The same things were measured in two ways. Each way mixes the same 11 hidden numbers, adds some noise and spreads widely along 7 directions of its own, which tell nothing about the thing.
In the rows, 128 means zero.
Some things both ways: the first way, then the second way.
[152 117 122 105 114 143  93 105 117 119 109 158 127 137  93 132 101 126
 113 151 162 101 131 135  76 135 121  89 125]
[109 132 138 130  97 139 105 167 106 137 129 133 110  80 160 129 150 158
 164 173 138 105 194  66 136 134 129 156 165 101]

[161 113 120 121 135 112 142  87 104 143 122 173 108 164 103 137 151 164
 119 118  99 100 138 108 136 122 124  84 110]
[158 126 127 158 144 111 121 127  99 141 141 125 116 167  83 154 107 130
 128 128  88 114 109 138 157 103 114 114 138 168]

[115 152 121 140  94 128 108 202 150  95 111 114 117 139 137 121  92 158
 120  95  94 120  97 176 128 139 121  99 176]
[148 183 124 150  68 120 131  39 170  62 159 139 159  45 117 100 145 104
 168 122 147 125  76  69 102 182 164 173 149 147]

[160  83 152 110 106 106 127  84 174 138  68 154 113 147 121 171 144 162
 152 168 100  54 109 167 108 194 124  85 101]
[190 185 121 233  75 162 160  33 121  82  92 133 155 113 122 150  67 114
 142  80 128 150  17 174  44 139 161 125 151 149]

[160 126 106 100  86 124 118 114 108 108 118 174 140 158 125 115  78 164
 139 146 113  98 141 135 115 160 118  92  80]
[125 145 137 105 102 150 126  94 153 100 137 163 172  87 170 147 121  99
 149  79 126 145 138 113 101 140 135 156 134 124]

[131 132 122 147 157 155 116 156 124 129 132 182 135 151  98  95 141 120
 134 127 122 130 120  89 121 121 141 139 128]
[141 129 174  62 142 113 159  38 168 109 130 159 153 104 148 171 119 130
 152  84 117 107 121 131 104 117 124 147  80  99]

[126 105 130 123 164 108  59  52 145 138 118 131 148 160  65 144 172  92
 122 137 180 129 132 110  81  86 123  98 133]
[184  63 172 146 120 101 121  99 133 147  95 132 103 114  90 149  76 161
 165 128  94  78  76  97 107 100 135 172  99 112]

[148 117 106 150 154 121 105 153 159 123  92 187 111 126 134 141 165  93
 177 131 132 105 139  74 108 125  95 159 117]
[ 83 192 130 172  92 114 122 154 120 111 140 143 154 125 144 134 131 117
  88 143 183 181 113 135 123 128 151  99 128 135]

[135 147  71 174 112 113 128  71 128 122 106 160 111 106  89 152 167 113
 128 139 146 128 134  77  64  98 125 146 119]
[166 132 183  89 138 116 158  53 111 106 164 127 134 124 152 193 119 123
 167  45  61  65  98 146 146 105 120 177 113  94]

[121  88 147 164 106 103 129  94 136 140 140 120 166 144 148 151 116 160
 162  95  80 157 146 108 112 124 120 173  92]
[ 99 147 112 155  94 157 141 132 129 127 125 143 139 133 143 107 108  91
 105 135 121 184  80 136 105 130 130 124 142 129]

[131 129 111 111 116  91  76  16 148 108  92 123 164 177  78 121 151 141
 147 167 154 123 144 133  91 126 122  99  89]
[132  58 128 118 177 129 126  89 163 146 120 131 109 147 128 133  88 124
 124  82  98 105 128 148 101  89 113 133  96 137]

[ 94 163 124 149 119 129 122 142 155 108 106  86  95 111 137 141 144 146
 129 101 126 126  80 160 101 117  84 114 138]
[ 94 166  78 172 158 156 141 137 135  92 121 110 178 142 149  78 131  62
 103 131 162 129  91 171 103 146 137  92 170 147]

[117 151 108 167 141 150  86 116 147 110 152 150 158 168 126 136  91  94
 127 119 128 164 110 102  56 111 145 119 161]
[115 138  86 127 140 169 153  99 144  74 161  95 110 143 120  85 175  98
 120 136  76 161 151 110 120 163 104  64 183 120]

[126 120 132  80 132 116  99 133 149 112  67 103  89 129 151 145 174 143
  90 107 118 110  97 150 117 121  64 123 102]
[ 98 132 120 140 181  95  69 187 133 113 150  81 149 135 157 122 165 122
 150 104 158  79 182 102 182 122 133 116 161 157]

[153 114 150 132 152  76  68  88 147 107 140 142 177 187 143 158 117 125
 153 128 105 159 130  88 102 174 131 125 113]
[123 170  71 138  77 162 147 107 107 131 139 150 105  96 120  93 150 154
 140 147  84 195 160  83 131 160 143 107 180 175]

[109 120 102 149 125 143 116 120 164 113  83 125 120 162 115 119 151 127
 106 105  88 131 121 129 120  92 128 131 162]
[ 98 170 202  82 178  51 106 112 134 183 118 130 136 151 176 221 106 135
 129 104 191 127  85 149 151  78 119 160  68 132]

[160 105  99 139 134 100 152 143 115 136  87 172  63 104 118 157 181 141
 138 101 110  83 150  83 164 118  87 118 133]
[103 178 138 135 158  89 127 165 104 153 145 153 148 175 120 152 119 122
  88 123 154 140 101 173 176  92 125 105 123 152]

[ 89 123 133 111 142 127  91 111 168 109 101 112 121 131 133 125 150 109
 144 119 170 120 120 153  93 108  92 108 123]
[102 112 132 171 179  69  89 207 123 177 119  92  46 149  95 136 129 158
  89 203 146 114  83 154 132 118 130  83  85 113]

[127 130  94 118 162 139  86 159 157 125  80 188 109 161 110 115 171 112
  97 125 111 108 102 125 115 109 130 127 136]
[113 171 101 180 126 121 134 124  84 108 133 102 131 176 114 136 124 114
  74 122 117 178  86 152 122 127 128  76 140 168]

[136 122 160 152 163 137 106 147 149 119 126 163 151 151 125 101 138 126
 175 141 111 136 104  94 103 165 122 167  81]
[107 153 120  93 151 139 167 103 120 131 145 158 101 124 147 160 147 159
 102 126 106 145 187 172 107 124 124  73 101 106]

[138 133 115 136 167 160 100 117 125 112 123 183  97 155 110  99 142  98
 113 108 157 138 147 105  38  67 111 138 133]
[101 167 147  57 146 163 143 122 112 118 190 123 111 157 167 179 185 106
 147 128  77 158 234  99 180 120  62  99 190 101]

[133 135 114 142 121 119 127 164 149 109 113 124 114 122 132 142 143 119
 152 113 117 109 103 103 148 143 100 102 140]
[112 162 120 137 190  75 133 160 114 147 108 143 130 159 111 143 119 140
  58 138 164 139  58 201 121 118 145  74  83 141]

[100  93 177 166 123 139 135 118 183 136 102  41 120 108 133 156 204 117
 113  81 106 157  83 123  77  81 104 184 140]
[137 124 137 127 134 141 158 112  85 148 118 113  93 127 135 148 125 136
 150 158  91 103 144 120 121 114 125 136 137  95]

[140  64  99 126  70  86  72  78 149 119  65 119 146 140  78 163 120 127
 106 129 110 100 151 143 116 114 131 108 136]
[ 95 134 141 133  87 132 122 153 107 161 128 163 110 109 162 132 112 139
 117 122 143 176 143  86 135 104 140 177 143 118]

[114 126 133 134 110 153 104 127 112 141 118 114 145 123  69  99 144 147
 105 119 152 139 129 134 106  77 128 148 134]
[135 168 185  66 136 117 121 122  84 118 118 144 166 120 161 178 141 143
 132 125 128  94  77 114 142 125  92 176 151 121]

[109 136 126 117 178 159 110 146 109 110  93 152  48 104 119 114 138 132
 107 104 164 106 126 137 107 114  64  94 139]
[116 191 141 164 149 113  81 188 118 126 122 107 153 152 137 145 135 121
 132 151 172 121  64 146 157 128 105 108 183 160]

[118  97 147 176 158 162 133 116 145 148 118 149 114 149  75 108 163 123
 132 111 108 119 117 115 106  91 142 129 147]
[ 68 162  87 145 154 191 170 124 130 127 117 133 142 182 151  99 130  73
  85 178 162 185 183 156  98 112  87  66 189 127]

[194 103 160 128 123 139 143  99 115 126 139 141 146 165 112 140 123 131
 150 147 112 118 133  64 111 165 132 108 117]
[140  99 114 162 137 134 135 143  95 168  77 143 100 147 100 131  87 166
 103 169 119 139 125 136  96 103 127 103 122 143]

[ 64 142  91 154 160 156  46 117 148 120 105 113 148 150 103 134 110 105
  79 111 128 169  92 134 103  88 119 124 168]
[ 85 152 156  72 178 101 111 179 108 160 110 126 145 154 179 162 141 142
 116 122 144 131 112 144 160 112 110 118 120 122]

[175 122  55 127  85 102 138  82 107  99 110 186 107 145 105 153 106 121
 118 139 108  89 146  83 124 144 131  52 121]
[165 113 129 167 107 117 111  89 148 103 146 130 133 116 102 131  98 105
 146  79 101 128  89 100 119 128 150 154 133 153]

Other things, the second way, with their names:
z463: [ 89  79 106 111 131 140 181 118 129 153 123 142 107 135 137  87 115 122
 117 130  83 141 162 129 120 105 152 108  89  98]
z547: [ 92 143  91 183  89 135 104 180 115 136 122 131 110  87 134  83 133 138
 115 176 149 155 117  95 116 149 159 128 149 144]
z655: [107 166 141  90 149  90  94 161 112 143 182 148 146 118 149 143 157 138
 143 102 138  87 148 109 211 111 120 176 156 166]
z657: [101 142  82 174 115 166 157 148 115 130 123 138 105 143 109  73 129 110
  93 180 124 177 121 128 110 133 126  91 176 125]
z628: [124 128 125 165 162 146 124 179 127 147 115 136  78 151 109 145 132 175
 115 191 141 121 188 165 116 106  99  50 154 101]
z622: [118 197 119 155 127 143 128 124 134  98 100 133 189 136 156 138 116  79
 112 114 177 184  77 146  88 147 136 103 159 146]
z868: [187 134  90 164  77 171 157  87  86 128 105 166  91 114  63 118  98 176
 113 159  45 172  78 127  82 148 121 101 161 168]
z347: [103 137 117 165  87 125 135 150 113 164 129 159  94  97 128 110 116 151
 134 177 150 142 167  98 131 113 160 146 132 124]
z828: [117 173 154 115 130 122 105 145 118 142 120 130 128 100 174 157 146 157
 169 140 156 112 143 103 145 127 120 150 163 125]
z430: [ 77 119 160 134 196  70 123 145 167 165  99 126 103 143 134 131 122 175
 107 176 217  91 144 156 124  83 127  94  81 101]
z912: [215 145 157 130 113  89 115  69 140  86 119 153 166  79 102 181  93 135
 154  41  94 113   6 138  91 158 169 156  85 145]
z773: [173  45 111 104 123 105 147  63 136 127 165 147  80 104  57 115 120 163
 142 115  19  89 163  80 134 121 145 133  75 142]
z289: [ 88 178 123 181 100 141  93 148 125 118  96 117 202 127 172  95 112  93
 145 145 213 138 102  86 130 122 127 156 199 180]
z313: [ 92 123 126 138 160 105 108 182  98 169 106 120 107 161 117 119 124 133
  86 192 153 132 103 123 142 104 108 117 134 144]
z623: [127 112 104 160 101 161 134 116 154 137 156 151  71 111 103 111 126 138
 144 159 103 158 198  98 121 123 121 110 160 123]
z772: [143 104 128 153 141 109 116 111 140 139 155 124  84 129  80 123 118 116
 135 177 116  89 123 110 138 113 112 147 134 138]
z543: [173 141 146  68 127 163 167  48 149  94 171 186 141  94 128 176 142 142
 179  91  69  87 212 136 124 123 104 125 140 105]
z455: [164 168 170  94 121  80 114 109 132 120 157 141 101  74 115 173 164 194
 175 131 108  94 120  95 158 149 137 139 123 117]
z36: [150 206 100 158  71 154 135 103  51 118 132 138 126 107 133 175 130 136
 133 139 103 189 156  92 114 155 141 122 175 182]
z75: [117 129 109 142  93 168 145 112 104 136 159 126  74 112 157 165 124 122
 133  99  53 177 166 134 104 132 136 109 114 107]
z9: [130 185 140  85 157 127 115 103 121  99 151 118 131 116 159 161 185 149
 156 120 148 122 193  79 157 140  93 128 202 141]
z383: [132 120 147 173 127  58  62 204 118 151 185 129  47 110  81 179 141 162
 110 164 131 114 150 109 163 120 145 117  92 121]
z951: [153 121 133 181 161  67 104 127 114 122 156  90  52 125  78 169 141 179
 120 149 117  78 134 140 131 128 147  84  91 122]
z344: [152 144 141 148 162 104 111 136  91 106 162  89 110 146 124 170 149 156
 141  93  90  67 132 146 167 116 118 109 152 134]
z546: [102 152 179 121 145  91  92 116 167 100 145 117 172 145 159 172 127  88
 129  93 184 128 112 113 138 109 111 141 127 129]
z999: [110 191 144 121 118 133 128 138 103 143 101 148 194 165 166 166  96  81
 122 107 146 186  63 145 133 114 120 131 146 162]
z884: [131 206 171 113 133 101 138  70 134 103 155 126 142 101 158 161 154 142
 164 110 163  94 107 120 149 127 123 159 158 120]
z744: [ 86  84 127 150 129 123 115 222 128 187  89 157 100 115 137 103 104 150
 111 191 157 124 149 127 114 103 148 119 102  89]
z51: [151 172 150 142  73 161 159  79 104 136 126 145  92 112 134 171 119 145
 162 152  95 173 131 103 105 130 120 131 159 104]
z448: [121 119 147  46 192 123 168  82 158 155 149 156 103 145 134 154 141 136
 144 121 100 113 182 142 147  98  93 115 116 103]
z318: [113 142 176  89 215  69  96 125 149 116 123  95 156 165 153 172 144 151
 126  81 167  76 105 151 158 101 102 110 116 134]
z634: [ 92 156 137 120 129  92 115 154 116 144 151 115 115  96 163 145 150 137
 150 139 131 106 140 120 158 132 159 132  98 119]
z223: [176  74 118  94 202 125 114  73 181  65 177  87 111 122  99 105 174 142
 184  76  57  30 179  98 155 139  96 111 174 137]

Some of these things the first way, each followed by its name:
[176 127 143  89 122 148 141 156 102  94  88 152  84 118 117 113 123 151
 134 156 153  79 144 105 138 188  98  86 135]  z868
[ 83 119  98 183 122 127 136  80 151 121 105  96 106 118  60 111 185 113
 128  98 134 124 125 120 123  56 127 101 157]  z772
[ 98 156 116 159 141 169  87 121 116 109 131 107 133 160  83 116  82 143
  74 117  99 156  73 139 111 130 135  81 168]  z223
[157 135 147  97 121 115  99 104 116 125 130 135 142 164 107 114 140 153
 139 124 166 123 158 135  88 100 113 113 128]  z313
[143 126 117 136 138  86 144 154  81  98 102 135  58  85 107 104 187 160
 119  75 122 127 150  80 155 108  67 152  93]  z655
[143  82 151 118 131 130 107 116 158 118  88 117 117 145  82 118 178 105
 108 122 132 105 118 122 105 108 130 115 141]  z9
[166  84 145 116  81 127 146  67 121 139 113 141 149 146 129 168  94 168
 141 155 107 103 150 119 106 175 137 102 111]  z828
[109  92 174 163 176 143  85 126 185 153  87 112 143 144  92 137 183 112
 168 134 132 124 114 117 123 124 115 161 158]  z430
[133 118 154 140 147 103  66 148 156 102  96 107 104 137 118 145 137 124
 130  99 127 126 109 146  91 129  82 122 152]  z347
[ 66 111 100 144 139 125  58 149 180  88  77 101 100 133 102  99 137  88
 114  80 121 117  87 175 116  73  76 101 124]  z383
[136  43 174 107 135  72 117  93 142 162 112 143 129 121 106 150 193 145
 153 107 137  94 156 129 132 116 117 129  84]  z657
[142 149 153 140 107 137 110  97 156 122  92  97 130 146 120 141 120 169
 180 155 135 105 115 156  89 152  81 120 124]  z543
[118  79 178 152 143 113  88  96 162 116 105  98 134 162 114 132 124 138
 153 101  99 134 124 146 100 132  99 128 120]  z623
[116  88 155 105 127 110  86 104 202 147  82 126 154 170 109 139 175 135
 141 144 109  84  85 185 113 133 132 108  98]  z951
[137 147  69 133 107 125  85  86 144 114 106 169 144 147 104 178  79 102
 144 172 162  98 135 113  98 161 139  50 176]  z455
[110 122 101 107 130 115  77 106 187 107  79 120 113 148 120 149 156  89
 127 125 152  93 104 156  95 104  97  73 142]  z622
